The rows of a group lie close to one hidden flat surface of 7 dimensions, which may be shifted away from zero. Surfaces can cross.
(in the rows, 100 means zero)
Known rows, each followed by its group:
[106,85,98,85,112,88,104,96,101,119,110,88,119,84,92,117,68,89] -> Z679
[94,121,87,120,68,114,99,93,88,91,86,117,82,94,88,66,131,107] -> Z683
[119,131,83,113,147,65,77,107,112,67,66,135,141,90,102,98,121,116] -> Z679
[72,126,91,95,73,122,85,108,102,90,100,89,87,118,117,123,119,111] -> Z220
[120,61,103,72,145,78,139,84,121,106,120,100,108,88,88,95,83,83] -> Z276
[102,77,109,98,98,101,103,98,93,124,116,88,91,91,96,88,94,90] -> Z276
[96,112,105,84,112,98,101,107,112,85,101,102,132,96,106,111,68,110] -> Z683
[110,109,106,106,122,99,95,110,117,81,93,120,102,99,101,70,110,110] -> Z683
[116,121,82,112,91,116,73,106,125,101,72,107,94,102,74,114,70,87] -> Z679
[92,117,105,95,105,101,80,109,110,92,91,98,134,105,104,126,64,106] -> Z220
[120,101,105,98,115,118,81,137,129,88,97,98,95,101,117,100,59,123] -> Z220
[102,116,96,114,89,113,82,103,110,90,76,98,91,128,100,141,91,97] -> Z220
[118,93,116,144,110,76,93,80,76,102,63,121,110,122,74,106,112,73] -> Z559
[109,100,107,99,97,107,91,118,100,104,105,97,113,83,105,83,65,117] -> Z220
[105,98,100,87,138,74,101,90,117,100,101,109,129,92,86,102,98,85] -> Z220
[96,132,85,107,108,68,85,107,70,83,88,119,141,68,123,83,133,137] -> Z679
[117,86,103,109,97,102,106,105,91,102,95,95,89,103,103,106,87,106] -> Z679
[114,95,98,92,117,102,94,106,124,111,104,106,107,79,80,72,76,90] -> Z220
[128,106,84,126,94,109,87,88,121,106,64,118,73,110,55,100,97,66] -> Z220
[80,108,114,98,94,88,93,83,82,119,110,106,140,78,79,73,97,85] -> Z559
[130,79,89,121,81,75,151,78,45,95,87,105,92,85,105,102,108,120] -> Z683
[90,101,103,96,109,102,116,76,118,100,107,121,89,99,65,52,137,68] -> Z679
[82,110,108,85,87,118,99,104,110,100,114,95,108,97,101,92,77,102] -> Z683
[124,87,95,115,91,94,102,110,76,107,89,94,94,88,113,111,80,120] -> Z679
[92,94,124,103,82,100,101,108,63,114,115,94,126,76,114,69,78,121] -> Z559
[97,85,106,97,103,85,115,77,88,118,108,101,113,92,80,93,101,76] -> Z559
[96,116,84,93,101,107,102,86,125,86,87,108,94,116,83,125,102,83] -> Z276
[105,102,107,136,76,98,98,94,67,95,74,104,92,121,101,116,108,99] -> Z559
[108,76,108,106,95,82,121,102,58,101,104,81,102,105,136,132,97,125] -> Z679
[76,100,103,90,85,88,122,87,65,99,119,93,114,90,122,103,118,117] -> Z559
[109,118,87,90,95,117,103,112,121,81,96,111,99,86,99,80,82,120] -> Z276
[125,97,98,120,114,87,108,103,96,75,71,111,93,119,111,125,102,112] -> Z559
[73,132,77,77,85,105,107,85,111,93,111,113,115,73,83,70,119,99] -> Z276
[123,62,104,95,103,102,133,97,98,112,113,88,75,99,99,100,79,95] -> Z276
[95,108,118,122,103,80,92,100,64,91,87,110,134,103,114,99,110,116] -> Z559
[111,113,104,111,121,103,91,110,123,71,77,119,98,123,102,106,104,104] -> Z683
[89,136,93,106,95,102,88,108,98,74,87,122,115,92,108,74,121,122] -> Z683
[109,90,103,98,104,110,91,105,119,109,98,95,90,105,88,109,75,87] -> Z276
[92,120,99,99,97,96,95,120,79,81,108,110,121,73,134,64,117,148] -> Z276
[105,77,108,99,107,82,127,83,82,105,105,95,103,101,104,111,103,95] -> Z559
[111,80,114,107,94,94,131,104,70,91,106,95,92,101,125,95,103,125] -> Z683
[100,92,98,89,106,110,98,104,121,108,111,91,85,99,95,97,95,93] -> Z220
[114,94,96,98,122,87,120,100,105,75,92,105,99,111,114,118,105,112] -> Z276
[82,95,116,90,111,96,111,104,94,97,127,107,104,88,112,48,136,110] -> Z683
[117,105,94,113,85,115,86,116,98,99,83,95,91,103,102,116,68,112] -> Z679

New rows. What belongs after each?
[83,105,113,109,104,86,77,111,72,107,107,97,119,93,123,91,129,115] -> Z276
[83,95,99,70,113,77,105,86,95,123,126,88,142,73,96,111,81,89] -> Z679
[104,107,100,96,118,94,93,95,121,94,89,108,121,102,82,112,77,86] -> Z559
[104,102,106,104,106,93,94,112,92,95,98,102,119,91,111,97,85,118] -> Z220
[104,80,125,102,124,86,123,113,84,77,113,103,100,108,141,87,120,131] -> Z683
[111,98,104,108,112,84,118,102,83,82,97,114,109,90,113,77,116,123] -> Z683
[128,81,100,88,125,100,119,106,130,88,97,98,92,111,103,120,61,101] -> Z276
[136,88,95,129,103,91,101,91,95,106,72,115,93,98,70,92,88,82] -> Z220
[87,111,113,104,91,95,97,108,74,89,100,97,126,100,127,110,90,125] -> Z559
[81,110,105,82,83,110,97,101,102,111,116,92,120,82,95,91,70,100] -> Z559
[90,92,129,91,117,104,107,123,98,81,118,93,104,114,140,93,102,129] -> Z683
[91,98,108,92,117,73,114,89,84,98,110,105,134,86,106,91,112,104] -> Z559
[105,105,84,93,100,107,108,87,126,97,94,108,91,100,75,98,95,83] -> Z276
[130,89,95,129,92,108,94,107,96,107,82,107,65,98,89,77,105,99] -> Z276
[118,98,99,110,97,105,97,112,96,98,93,103,98,90,103,88,84,114] -> Z679
[96,112,92,97,92,105,106,107,100,83,97,104,101,99,113,100,104,121] -> Z276
[129,94,58,110,89,99,136,72,107,96,82,117,47,96,68,83,145,82] -> Z559
[62,141,81,92,83,111,75,89,116,99,98,105,108,99,84,100,129,86] -> Z220
[107,116,92,96,91,93,108,106,85,92,100,114,132,58,101,62,76,130] -> Z683
[100,98,102,119,80,106,77,108,76,132,106,101,88,71,90,42,125,101] -> Z276
[126,92,87,100,97,96,88,110,99,122,94,94,109,73,87,102,54,102] -> Z679
[120,84,75,86,103,93,142,91,100,85,107,100,73,91,109,99,120,114] -> Z559
[106,80,125,91,132,92,116,114,104,87,118,102,106,101,125,77,99,118] -> Z683
[109,103,88,83,113,102,113,95,129,90,101,108,101,92,84,92,88,92] -> Z276
[100,131,71,103,42,147,92,114,110,94,90,96,62,95,95,95,83,117] -> Z559
[98,105,111,98,137,71,91,82,112,102,91,118,150,94,70,97,92,68] -> Z559
[94,109,122,98,107,115,106,116,114,73,105,115,98,109,113,63,103,116] -> Z679
[102,108,86,120,60,122,94,107,84,107,97,103,59,88,96,62,129,112] -> Z220
[112,99,95,117,87,104,103,92,93,98,81,106,88,112,86,110,99,91] -> Z559
[100,96,114,107,115,91,71,117,93,114,106,98,113,87,110,80,104,106] -> Z276
[90,103,96,82,105,110,92,100,127,109,111,92,97,100,91,104,92,86] -> Z220
[115,84,103,91,118,94,109,105,108,108,114,105,104,74,96,64,88,105] -> Z276
[119,78,112,112,133,80,89,108,99,110,97,101,104,99,102,92,105,94] -> Z276
[104,86,105,80,131,81,106,93,112,114,118,102,127,78,87,80,86,86] -> Z220
[103,100,88,102,100,80,100,91,82,108,93,94,117,93,101,130,100,99] -> Z679
[136,57,128,122,107,108,124,130,82,85,103,92,56,121,140,88,95,137] -> Z683
[86,129,87,106,123,76,80,86,109,87,82,123,123,104,87,99,152,84] -> Z276
[115,96,104,114,90,112,86,119,90,110,100,99,86,86,106,68,93,117] -> Z276
[94,73,104,84,74,98,142,79,68,121,128,82,103,80,96,93,80,98] -> Z683
[110,97,105,115,89,98,108,106,78,91,90,99,95,108,115,110,94,118] -> Z559
[97,95,97,93,84,107,110,81,99,126,111,99,100,78,65,72,88,74] -> Z559
[112,93,99,124,81,107,117,94,84,89,84,106,68,118,99,98,120,103] -> Z683
[116,97,96,115,90,94,105,110,73,102,98,108,97,73,108,62,109,126] -> Z679
[78,123,100,103,58,123,96,108,80,91,103,100,100,94,115,83,104,126] -> Z683
[100,123,76,104,78,108,103,91,99,98,96,122,89,73,76,48,132,100] -> Z276
[143,82,94,114,96,116,127,111,108,80,83,104,59,110,106,106,77,119] -> Z276
[113,108,96,106,106,98,94,108,105,95,91,114,107,86,94,75,94,109] -> Z679
[120,89,94,119,68,108,127,88,78,95,78,92,74,120,97,138,77,102] -> Z683
[84,117,104,97,88,118,96,99,113,91,100,105,98,113,93,93,101,97] -> Z679
[93,138,93,112,72,129,62,119,114,84,73,101,96,122,105,130,77,109] -> Z220
[85,120,97,103,107,85,95,83,97,91,88,112,128,108,87,116,113,84] -> Z559
[55,123,96,72,82,102,99,92,92,105,126,91,127,84,107,98,113,104] -> Z276
[109,91,116,111,112,85,97,87,91,115,91,110,124,94,74,85,85,76] -> Z559
[130,102,89,116,105,94,91,114,95,99,85,114,103,78,97,76,87,117] -> Z679
[87,129,80,81,118,85,96,83,123,96,102,123,133,74,74,74,117,87] -> Z559
[108,101,91,102,75,118,102,100,99,112,103,101,86,81,83,74,83,100] -> Z559
[90,105,99,99,107,83,104,77,97,104,95,109,123,100,80,106,110,77] -> Z559
[130,93,101,131,121,90,108,103,101,71,72,127,72,117,103,74,142,109] -> Z683
[109,93,103,109,90,105,99,105,95,103,94,95,90,104,103,107,89,105] -> Z220
[121,100,86,116,94,99,114,99,93,86,85,114,77,96,98,81,120,112] -> Z276
[88,134,89,108,93,116,58,104,126,97,75,105,101,121,83,123,100,83] -> Z276
[104,91,106,98,82,126,101,105,115,114,107,93,81,102,84,88,67,89] -> Z679
[101,91,104,97,108,93,101,103,94,109,112,98,103,87,105,82,105,105] -> Z276
[114,82,90,76,95,105,159,94,101,83,118,95,85,90,111,96,81,121] -> Z276
[91,105,116,114,132,55,98,79,75,89,84,120,150,106,100,108,128,91] -> Z559
